Every row belongs to one group in each of 3 separate groupings. Each group adds its own fixed numbers to the row, and there is some noise. The rows also spread widely along 11 directions, which tell nothing about the answers.
Known rows, each followed by its group in each grouping:
[.13,.19,.16,.15,.03,.03,.15,.14,-.11,-.08,.13,.05,-.17,-.05,-.09,-.01,-.06,.26,-.20,-.12,-.33,-.11,.28,.10,-.16,.05,.42,.06,.18,-.01,.31,.08]	X K_613 K_455
[-.26,.11,-.17,.05,.32,-.21,.09,.19,.03,.18,.30,-.02,.33,.15,.21,-.40,-.18,-.35,-.20,.15,.08,.07,-.18,-.12,.09,.15,-.03,.10,.07,.27,-.07,.01]	R K_204 K_424
[-.26,.20,.07,-.05,.28,.05,.04,.33,-.21,.25,-.13,-.05,-.03,-.04,-.10,-.01,.16,-.08,-.09,.05,-.41,.01,-.20,-.11,-.08,-.01,.19,.01,.17,-.09,-.01,.23]	X K_249 K_47
[.02,.15,.00,.33,-.04,-.14,.03,-.07,-.23,.06,-.05,.03,.03,.14,-.20,-.21,-.05,.16,-.15,.00,-.04,.20,-.20,.08,-.20,-.33,.02,.10,-.05,.01,.19,-.01]	L K_204 K_455
[.03,-.05,.24,.06,.19,-.12,.09,.05,-.17,.07,.03,.16,-.03,-.18,-.43,.20,.07,.09,.10,.07,-.18,-.30,-.04,.06,-.13,-.10,-.04,-.04,.00,-.02,.18,.18]	L K_652 K_447
[-.29,.17,.03,.05,-.18,.03,.09,.15,-.11,.04,.03,.02,-.04,-.02,.05,-.12,.08,-.14,-.25,.07,-.04,.10,-.03,.08,.02,.04,.09,.09,.06,-.01,.08,.12]	R K_621 K_623
[-.10,.02,.18,-.31,-.01,.26,-.12,-.11,.08,-.28,-.14,.03,-.09,-.24,.17,.14,-.19,-.13,.01,.12,-.04,.04,.20,-.19,.10,.06,.21,-.17,-.03,.02,.10,-.04]	L K_652 K_447
[.03,-.03,-.18,.02,-.19,-.27,.03,-.10,.05,.31,.11,-.08,.38,.01,-.14,-.07,-.16,-.11,-.05,.36,.41,-.13,-.04,.26,.24,-.27,-.36,.24,-.25,-.14,.12,-.09]	R K_621 K_47
[-.23,.14,-.17,.08,-.14,.09,.22,.54,-.15,.24,.02,-.06,.19,.22,.23,-.17,.21,.05,-.23,.09,-.28,-.03,-.17,.05,.08,.02,.03,.09,.20,-.14,.09,.05]	X K_613 K_56
[-.02,-.06,.00,.26,.13,-.19,-.04,-.10,-.08,-.09,.02,.06,.21,.12,-.17,-.15,-.11,.05,.00,.09,.01,.16,-.09,-.13,-.24,-.29,-.10,-.06,-.07,.18,.09,-.03]	L K_249 K_56
[-.28,.06,.10,-.13,-.21,.24,-.08,.11,-.10,.11,-.30,.03,.02,-.27,-.11,.14,.06,-.26,.07,.36,.11,-.09,-.18,-.11,.03,.04,-.13,.12,-.11,-.17,.00,.01]	L K_652 K_623
[-.18,.11,-.07,-.12,.22,-.05,-.08,-.18,-.10,.14,.03,-.03,.06,-.16,-.13,-.01,-.08,-.33,.00,.05,.12,-.02,.25,.00,-.06,-.05,-.01,-.01,-.08,.04,-.17,.13]	X K_204 K_424
[.34,.06,-.19,-.15,.09,-.27,.21,.03,.04,.29,.41,.00,.44,.09,.10,-.28,-.22,.16,-.15,.17,.17,-.13,.38,.38,.45,.03,-.01,.25,.17,.01,.24,-.16]	X K_249 K_56
[-.05,.20,-.19,-.19,.39,-.08,-.18,.15,-.15,.41,-.11,-.14,.52,-.11,-.06,-.14,-.22,-.35,-.10,.26,.21,-.14,.20,-.14,.22,-.09,-.06,.35,-.14,-.26,-.09,.26]	L K_249 K_623
[-.15,.15,-.11,-.11,-.16,.17,-.06,.01,-.02,-.07,.12,-.04,.20,-.10,.15,.03,-.11,-.18,-.07,.15,.41,-.07,.35,.04,.04,.17,-.16,.21,-.05,.10,-.17,-.03]	L K_652 K_623
[-.10,.41,-.17,-.20,-.13,.22,-.11,.01,-.17,.21,-.27,-.24,.31,-.04,.12,.08,.06,-.20,.12,.30,.49,.02,-.04,.01,-.22,.05,-.42,.44,-.04,-.09,-.23,-.12]	L K_613 K_47
[-.46,-.25,.08,-.36,-.02,.18,.02,.04,.25,-.27,.16,.21,-.20,-.33,-.02,.24,-.05,-.42,.05,.09,-.07,-.25,.16,-.08,.23,.26,-.04,-.44,-.07,.13,-.18,.07]	L K_652 K_447
[.09,.13,.13,.00,.06,-.14,.13,.24,-.15,.37,-.10,.06,.25,-.05,-.21,-.09,.08,.04,.00,.35,-.06,-.11,-.42,.08,.13,-.02,-.11,.30,.05,-.16,.21,-.07]	L K_249 K_623
[-.30,.23,-.13,-.03,.11,.32,-.10,.37,-.13,.01,-.12,-.14,.18,-.08,.20,.00,-.10,-.23,-.08,.05,.03,-.11,.34,-.28,-.23,.14,.06,.21,.08,-.04,-.03,.21]	L K_613 K_56
[.09,.15,-.02,.03,.20,.01,-.19,-.18,-.09,-.25,.07,-.07,.31,.03,.05,.15,-.21,.05,.12,.05,.34,-.05,.40,-.20,-.45,-.07,-.21,.12,-.11,.21,-.06,.01]	L K_652 K_447
[-.11,-.38,-.19,-.19,-.05,.01,.12,.22,.37,-.52,.44,.02,.33,.45,.42,.39,.19,.10,-.02,-.19,-.01,-.26,.38,.05,-.14,.10,-.44,-.53,-.16,.20,-.26,.00]	X K_613 K_447
[-.07,.22,.07,-.01,-.35,.17,.09,.04,-.21,-.14,-.07,-.04,-.20,.09,.09,.02,.21,.11,-.30,-.14,-.10,.29,.03,.24,-.08,-.08,.17,-.10,.08,-.12,.07,.07]	R K_613 K_623
[.03,.02,.26,-.27,.10,.16,-.04,.21,.16,-.29,-.15,.00,.25,.12,.42,.18,.12,.09,.31,.28,-.04,.01,-.34,-.32,-.33,.34,-.31,.04,.19,.25,.12,-.40]	L K_249 K_56
[-.24,.04,-.08,.17,-.04,-.07,.04,.23,-.06,-.02,.07,-.03,.13,.22,.05,-.07,.04,-.04,-.26,-.01,-.16,.07,.04,-.05,-.06,-.14,.08,-.06,-.02,.02,.05,.19]	X K_621 K_623
[.10,.03,-.01,.15,.24,-.27,.09,.05,-.15,.13,.06,.05,.33,.21,-.19,.01,.09,.08,.06,.09,.05,-.03,-.29,.00,-.24,-.22,-.31,-.02,-.04,.08,-.03,.05]	L K_613 K_447
[.13,-.35,-.07,-.28,.29,-.33,-.04,-.46,.22,.09,.21,.14,.15,-.26,-.55,.30,-.16,-.24,.16,.10,.15,-.35,.26,.23,.38,-.33,-.33,-.39,-.41,-.16,-.19,.17]	X K_652 K_455
[.29,.39,.08,-.07,-.13,.08,.05,-.03,-.23,-.05,-.03,-.12,-.01,.17,.18,.01,.06,.37,-.13,-.12,-.16,.18,.34,.28,-.15,-.08,.24,.23,.20,-.14,.28,.01]	X K_621 K_455
[-.32,.61,-.16,-.10,-.30,.30,-.12,-.01,-.42,.27,-.31,-.24,.01,-.23,.13,-.18,.06,-.22,-.06,.35,.33,.24,-.01,-.07,-.16,.11,-.10,.59,.16,-.08,-.24,-.15]	X K_249 K_455

New rows. What belongs after each?
[.18,.06,.02,-.08,.08,-.21,.01,-.19,-.10,.04,.02,.02,.20,.14,-.14,.02,-.02,.10,-.01,.01,.05,.08,.04,.18,.03,-.29,-.12,-.01,-.04,-.05,.17,.06]	L K_621 K_447
[-.36,.07,-.09,-.22,-.17,.11,-.05,.08,.03,.22,-.21,-.03,.01,-.14,.01,-.04,-.01,-.39,-.04,.28,.07,.08,-.17,.07,.34,-.08,-.09,.04,-.09,-.19,-.08,.02]	L K_621 K_47
[-.04,-.04,.16,-.06,.03,.11,-.07,-.13,.18,-.25,-.07,.10,.06,-.16,.08,.00,-.25,-.10,.08,.25,.07,.09,.02,-.21,.01,.02,.05,-.07,-.02,.15,.20,-.23]	L K_652 K_56
[-.06,.14,.15,-.26,.37,-.13,.11,.04,-.09,.21,.15,.10,-.03,-.34,-.32,.18,.01,-.15,.14,.07,-.09,-.36,.19,.07,-.03,.21,.04,.11,.19,.12,.01,.23]	X K_621 K_447
[-.33,.00,.18,.18,-.24,.13,.09,.39,-.03,-.10,-.12,.10,-.16,-.04,.05,-.13,.08,.03,-.18,.18,-.43,.06,-.40,-.15,-.01,.03,.18,-.07,.07,-.02,.26,-.11]	L K_249 K_455
[.03,.05,.15,.10,-.26,.07,.09,-.12,-.15,.03,.02,.16,-.23,-.28,-.38,.10,.03,.14,-.03,.07,-.03,-.15,.18,.28,.01,-.11,.08,.04,-.05,-.13,.22,.02]	L K_652 K_455
[.21,.07,.02,-.27,.18,-.09,-.03,-.17,-.03,.15,-.02,-.02,.19,-.08,-.15,.24,.08,.02,.19,.17,.10,-.17,.04,.13,.04,-.08,-.29,.05,-.09,-.16,-.05,-.03]	X K_652 K_455
[-.13,.12,.28,.02,-.01,.01,.06,-.05,-.13,-.20,.04,.07,-.24,-.15,-.17,.22,.09,.02,.03,.02,-.08,-.05,.03,.01,-.41,.09,.04,-.05,.13,.22,.12,.08]	R K_621 K_447
[-.18,.38,.17,-.13,-.11,.22,.06,.11,-.23,.17,-.21,-.05,-.22,-.23,-.02,-.05,.10,-.11,-.03,.22,-.04,.14,-.29,.03,-.05,.13,.12,.24,.19,-.08,.06,-.02]	R K_652 K_47
[-.16,.19,.19,-.08,-.06,.08,.09,-.01,-.13,-.02,.06,.07,-.21,-.26,.02,-.07,-.01,-.14,-.09,.13,-.02,.08,.08,.02,-.07,.23,.21,.11,.20,.17,.08,-.11]	R K_249 K_424
[-.05,.04,.06,-.21,.19,-.09,-.05,-.05,.08,-.14,.00,.00,.24,.08,.15,.11,.08,-.10,.10,.16,.05,.09,-.20,-.16,-.10,.12,-.22,-.10,.00,.18,-.15,-.15]	X K_249 K_623
[-.03,.32,.25,.16,-.20,.05,-.04,-.08,-.26,-.01,-.35,.00,-.10,-.09,-.13,.10,.22,.20,.16,.35,-.09,.16,-.52,-.15,-.52,-.07,-.15,.22,.10,.05,.16,-.32]	X K_249 K_455
[-.04,.22,.13,.12,.20,.09,.07,.17,-.30,.19,.03,.07,-.10,-.18,-.23,-.12,-.09,-.03,-.18,-.01,-.21,-.07,.29,.05,-.06,-.05,.46,.19,.12,-.06,.24,.29]	L K_652 K_424
[.28,.20,.12,-.14,-.11,.14,-.11,-.07,-.28,.04,-.22,-.10,.14,-.01,-.08,.26,.04,.23,.08,.08,.09,-.03,.26,.14,-.13,-.26,-.05,.16,-.05,-.31,.20,.11]	L K_652 K_447
[.24,.19,.37,-.05,.32,-.13,.00,-.14,-.16,-.08,-.01,.07,-.02,-.04,-.27,.35,.15,.15,.17,-.05,-.04,-.08,.04,.02,-.56,.06,-.09,.11,.10,.13,.11,.13]	R K_621 K_623
[.04,-.15,.22,.04,-.30,-.02,.22,.13,.09,-.17,.09,.11,-.11,.17,-.03,.12,.24,.34,-.07,.06,-.39,.00,-.22,.23,-.02,-.07,.09,-.25,.04,.00,.27,-.18]	X K_249 K_47
[-.09,-.11,-.16,-.17,-.18,-.15,.07,.25,.16,.25,.04,-.05,.47,.15,.22,-.15,-.05,-.18,-.19,.32,.12,-.08,-.17,.15,.57,-.15,-.22,.02,-.17,-.31,.11,-.01]	R K_621 K_623
[.09,.12,-.04,-.06,-.03,-.01,.16,.01,.02,-.11,.46,.04,.06,-.10,-.04,.05,-.13,-.01,-.20,-.11,.23,-.24,.59,.26,-.02,.23,.03,.12,.07,.15,.00,.08]	R K_613 K_623
[-.41,-.35,-.22,-.18,-.30,.15,-.04,.46,.18,.36,-.23,-.08,.37,-.03,-.10,.30,.20,-.36,.01,.41,.04,-.48,-.21,.05,.40,-.26,-.53,-.15,-.46,-.59,-.16,.15]	L K_613 K_47
[-.44,-.14,-.14,.26,.09,-.01,-.07,.64,.00,.08,-.07,-.02,.45,.16,.11,-.12,-.05,-.23,-.20,.31,-.14,-.17,-.25,-.44,-.04,-.05,-.13,.03,-.18,-.06,.01,.12]	L K_249 K_623
[.14,.22,.06,-.17,-.18,-.12,.15,-.34,-.20,.03,.23,.11,-.13,-.19,-.28,.10,.17,.16,.10,.02,.21,-.03,.18,.41,-.16,.10,-.23,.16,.14,.16,-.10,-.20]	X K_249 K_455
[.05,-.12,-.13,-.74,.05,.00,.09,-.12,.10,-.05,.26,-.01,.11,.02,.14,.32,.18,-.09,-.02,-.17,.03,-.12,.49,.41,.41,.03,-.21,-.42,-.05,-.13,-.35,.15]	X K_249 K_447
[-.20,.01,.10,-.32,-.26,.20,.14,.03,-.02,.01,.11,.14,-.21,-.34,-.18,.23,.09,-.14,.04,.06,.03,-.32,.31,.31,.09,.18,-.08,-.05,.02,-.03,-.06,.07]	L K_204 K_447
[-.02,.03,.09,.19,.06,.02,.04,.21,-.08,-.06,-.18,-.02,.11,.15,.02,.05,.10,.17,-.07,.05,-.34,.05,-.17,-.18,-.26,-.18,.08,-.13,.08,-.08,.23,.06]	X K_613 K_56
[.07,-.01,-.08,-.07,.14,-.05,-.02,.08,-.08,.26,-.11,-.07,.23,.00,-.18,.09,.02,-.01,-.05,.07,-.14,-.17,.18,.10,.12,-.30,.01,-.07,-.10,-.36,.12,.26]	X K_613 K_56
[.02,.39,.21,.03,-.11,.12,-.10,.07,-.19,-.04,-.27,-.11,-.02,-.11,.18,-.11,-.04,.11,-.05,.28,-.08,.21,-.26,-.20,-.25,.00,.13,.30,.15,-.08,.26,-.22]	R K_249 K_455
[-.22,.09,.04,.20,-.44,.09,.07,-.06,-.05,-.12,.16,.12,-.29,-.30,-.15,-.15,-.24,-.07,-.25,.06,-.01,-.02,.37,.20,.11,-.01,.30,.09,-.01,.07,.27,-.04]	L K_621 K_455
[.13,.20,.08,.19,.18,-.20,.00,-.17,-.25,.08,.10,.09,-.04,-.08,-.39,-.03,-.10,.10,-.05,-.12,-.03,.01,.29,.16,-.23,-.22,.10,.14,-.01,.03,.18,.19]	L K_621 K_455
[-.05,-.10,-.10,.68,-.18,-.40,.27,.30,-.07,.08,.47,.08,.28,.41,-.08,-.26,.00,.25,-.35,.01,-.06,-.06,-.01,.23,-.21,-.25,-.07,.10,-.02,.14,.33,.05]	R K_621 K_424
[-.49,-.01,.05,.06,-.14,.12,-.01,.27,-.09,-.16,-.09,.00,-.05,.10,.20,-.01,.23,-.19,-.12,.14,-.17,.21,-.32,-.23,-.24,.05,-.08,-.20,.03,.12,-.14,-.03]	R K_249 K_424
[.16,.28,.06,.09,.13,-.14,.04,-.18,-.19,.06,.11,.01,-.01,-.05,-.27,-.03,-.06,.14,-.03,-.04,.04,-.06,.19,.16,-.27,-.06,.02,.21,.08,.10,.12,.03]	X K_204 K_455
[-.21,.13,.05,-.01,.09,-.07,.14,.10,-.13,-.06,.22,.07,-.02,.10,.03,.02,.25,.02,.00,-.02,-.10,.06,-.05,.02,-.33,.20,-.09,-.04,.20,.32,-.17,-.05]	X K_249 K_424
[.25,-.02,.14,-.02,-.17,-.15,.22,.02,-.01,-.03,.25,.09,.03,.13,-.16,.15,.18,.35,-.10,-.05,-.12,-.14,.11,.47,.01,-.04,-.04,-.05,.02,-.02,.23,-.04]	X K_204 K_623
[-.23,.16,-.07,.33,.08,-.15,.01,-.01,-.21,.09,.01,.01,.08,.16,-.26,-.05,.07,-.06,-.02,.01,.06,.12,-.16,-.04,-.46,-.22,-.20,.12,-.07,.19,-.07,.15]	L K_621 K_47
[-.01,.02,.25,.10,.12,.19,-.10,.30,-.07,-.16,-.11,.01,.00,-.12,-.09,.26,-.07,.07,-.12,-.03,-.32,-.31,.31,-.19,-.29,.02,.32,.02,-.05,-.18,.31,.25]	L K_613 K_623
[-.39,-.27,-.22,.06,-.04,-.21,.13,-.01,.01,.09,.25,.17,.05,-.07,-.33,-.05,.11,-.25,-.08,.07,-.04,-.05,-.07,.12,.19,-.21,-.25,-.35,-.13,.10,-.22,.13]	X K_249 K_56
[-.36,-.09,-.11,.27,-.18,.10,-.04,.47,-.14,.27,-.12,-.04,.29,.05,-.01,-.02,.09,-.18,-.08,.41,.00,-.22,-.24,-.16,-.03,-.13,-.27,.18,-.17,-.20,.03,.04]	L K_652 K_424
[.26,-.13,.21,-.17,.06,-.06,-.17,-.02,.12,-.16,-.32,-.06,.38,.23,.18,.25,-.01,.19,.12,.20,-.13,-.01,-.16,-.15,-.02,-.31,-.16,-.19,-.20,-.24,.34,-.09]	L K_621 K_447
[-.28,.16,.07,.27,.00,.06,-.02,.48,-.22,.23,-.34,-.05,.15,.11,.01,-.19,.15,-.05,-.11,.29,-.31,.04,-.65,-.27,-.18,-.12,-.03,.19,.00,-.19,.17,.03]	L K_204 K_455
[-.35,-.09,-.02,-.17,-.31,.20,-.02,.30,.13,.02,-.32,-.10,.18,.13,.29,.08,.19,-.22,-.01,.36,-.03,.09,-.60,-.14,.18,-.10,-.30,-.17,-.15,-.28,-.05,-.13]	R K_652 K_47
[-.07,.20,.22,.04,.36,-.04,.15,.00,-.19,.00,.10,.22,-.14,-.23,-.31,.03,.05,-.02,.24,.04,-.05,-.08,-.16,-.09,-.43,.29,-.03,.18,.32,.39,.04,.00]	L K_652 K_56
[-.57,-.02,-.02,.09,-.14,.24,-.09,.38,-.08,-.25,-.20,-.06,-.04,.29,.37,-.02,.24,-.22,-.22,-.06,-.36,.37,-.18,-.28,-.21,-.11,.07,-.29,-.05,.01,-.10,.17]	L K_621 K_424
[-.32,.05,-.06,-.09,-.27,.18,-.06,.09,.06,-.04,-.03,-.02,.12,-.20,.11,.20,.08,-.18,.16,.38,.30,-.25,.02,-.15,-.21,.23,-.42,.20,-.07,.08,-.19,-.23]	X K_652 K_455
[-.11,-.01,.06,.10,.12,.10,-.25,.17,.07,-.15,-.26,-.11,.41,.02,.14,.17,-.15,-.15,.05,.27,.13,-.12,-.02,-.45,-.34,-.07,-.16,.06,-.26,-.05,.05,.01]	L K_613 K_623
[-.02,.15,.00,-.14,.12,-.09,-.02,.18,-.15,.28,-.21,-.11,.27,.10,.05,-.02,.05,-.09,-.05,.23,-.05,.01,-.24,-.01,.11,-.20,-.11,.11,.00,-.29,.12,.16]	R K_621 K_447
[-.13,.03,-.16,.16,-.12,-.13,-.03,.13,-.11,.01,.05,-.04,.35,.19,.09,-.20,-.10,-.03,-.14,.23,.15,.09,-.13,-.09,-.02,-.19,-.19,.07,-.09,.08,.02,-.10]	L K_249 K_447
[.08,.18,.01,-.28,.00,.01,.13,.15,.00,.31,.07,-.01,.16,-.14,.09,-.06,-.08,.00,.01,.25,.01,-.23,.24,.22,.30,.17,.08,.35,.22,-.13,.29,-.07]	X K_621 K_56
[.35,.21,.02,.18,.14,-.46,.26,-.21,-.15,.08,.23,.13,.16,.36,-.13,-.20,.16,.37,-.02,-.04,-.05,.32,-.49,.26,-.19,-.17,-.15,-.01,.17,.23,.09,-.24]	X K_613 K_455
[.38,.23,.14,.01,-.20,-.08,.10,-.25,-.24,.14,.04,.00,-.07,-.16,-.34,.06,-.04,.23,-.22,-.02,.10,-.01,.33,.51,.09,-.25,.20,.16,-.04,-.27,.31,.11]	R K_613 K_623
[-.10,.10,.01,-.30,.26,-.15,-.06,-.18,.07,-.13,-.02,-.02,.23,.10,.18,.10,.05,-.20,.22,.17,.12,.14,-.23,-.20,-.15,.06,-.31,-.11,.05,.26,-.19,-.12]	X K_621 K_447
[.18,-.04,-.07,-.20,.00,-.14,-.10,-.43,.26,-.10,.07,-.02,.26,-.08,.10,-.02,-.31,-.05,.08,.22,.34,.04,.34,.10,.23,-.15,-.11,.00,-.09,.09,.18,-.24]	X K_621 K_56
[-.10,-.09,.03,-.04,-.15,.10,.04,.27,.09,-.06,.03,-.04,.24,.24,.29,.02,.05,.00,-.11,.16,-.12,-.02,-.03,.01,.04,.00,-.07,-.07,-.05,-.06,.15,-.11]	L K_204 K_424
[-.18,-.06,.03,-.17,.12,-.03,.12,.33,.26,-.01,.17,.06,.13,-.03,.22,.05,-.05,-.14,.01,.22,-.19,-.32,-.02,-.13,.11,.33,-.02,.00,.11,.06,.13,-.09]	X K_621 K_455
[-.22,-.07,-.24,-.19,-.09,-.01,-.07,.02,.19,.11,-.07,-.17,.38,.10,.20,-.01,-.08,-.37,-.05,.32,.34,.04,-.21,-.05,.26,-.17,-.39,-.09,-.27,-.16,-.21,-.07]	R K_613 K_47
[.07,-.37,.06,-.24,.31,-.10,-.07,.27,.11,.14,-.03,.00,.46,.08,-.16,.40,.13,-.05,.15,.18,-.14,-.49,.14,-.04,.04,-.19,-.37,-.20,-.29,-.33,.00,.24]	L K_249 K_424
[-.05,-.16,.10,-.14,-.16,.08,-.20,.01,.01,-.04,-.30,-.03,.31,-.05,-.12,.37,.10,-.05,.19,.38,.19,-.19,-.13,-.11,-.10,-.25,-.50,-.04,-.34,-.24,-.04,-.09]	L K_249 K_623
[.10,.11,.19,-.07,.16,-.14,.21,-.05,-.16,.11,.11,.16,-.19,.05,-.31,.06,.15,.13,-.03,-.20,-.28,.09,-.02,.35,-.04,-.11,.15,-.10,.10,.02,.18,.20]	L K_621 K_47
[.23,.11,.04,.12,-.14,.05,-.03,.17,-.14,-.10,.01,-.09,.16,.20,.08,.16,.06,.39,-.12,.00,-.06,-.06,.27,.12,-.26,-.22,.01,.13,-.08,-.24,.27,.09]	R K_652 K_455
[-.05,.11,-.08,-.15,.08,.08,-.15,.24,-.04,.16,-.01,-.20,.32,-.04,.15,.14,-.16,-.15,-.11,.18,.11,-.26,.53,-.02,.04,-.07,-.01,.23,-.13,-.31,.15,.21]	R K_621 K_424
[-.03,.23,-.16,.00,-.03,-.03,-.10,-.16,-.13,.25,.07,-.11,.18,-.29,-.25,-.05,-.27,-.13,-.06,.29,.39,-.17,.44,.11,.02,-.13,-.02,.39,-.10,-.01,-.02,.01]	X K_249 K_47
[.37,-.09,.15,-.17,-.14,.02,-.05,-.14,.04,-.30,.00,-.06,.16,.15,.15,.33,.00,.34,-.01,.01,-.01,-.03,.28,.18,-.04,-.29,-.06,-.20,-.14,-.23,.29,-.02]	R K_652 K_447
[-.34,-.11,.04,.32,.11,-.16,.12,.19,-.20,.13,.26,.15,-.12,-.15,-.48,.04,.11,-.06,-.12,-.01,-.25,-.30,.14,.02,-.26,-.08,.07,-.08,-.02,.11,-.02,.30]	X K_249 K_424
[-.09,.03,-.04,-.07,-.25,.01,-.03,-.14,-.14,.11,-.29,.02,.09,.03,-.03,-.19,.09,-.10,-.08,.23,.02,.45,-.44,.08,.23,-.34,-.14,-.11,-.04,-.15,.02,-.17]	L K_249 K_56
[-.17,-.22,.09,.05,.10,-.25,.23,-.05,.10,.05,.24,.34,-.16,-.16,-.36,-.21,-.06,-.19,-.11,.04,-.25,.04,-.38,.11,.41,-.09,.09,-.36,-.06,.10,.08,-.02]	L K_652 K_455
[-.01,.17,.02,-.28,-.17,.14,.14,.07,-.30,.14,-.05,.03,-.14,.07,.02,-.08,.24,.08,-.18,-.16,-.25,.29,.09,.40,.25,-.09,.15,-.07,.20,-.24,.04,.14]	L K_249 K_56
[-.08,.22,.01,-.15,.00,-.01,.11,-.19,-.10,-.21,.10,.10,-.08,.07,.14,-.17,.01,-.08,-.05,-.08,.06,.34,-.08,.03,-.06,.09,.03,-.12,.18,.30,-.11,-.15]	L K_613 K_447
[-.25,-.01,-.01,.21,-.37,-.02,.13,.25,-.19,.05,-.01,.07,.03,.11,-.07,-.16,.15,.05,-.19,.20,-.13,.11,-.34,.08,.02,-.18,-.09,-.05,.01,-.02,.09,-.08]	L K_249 K_447
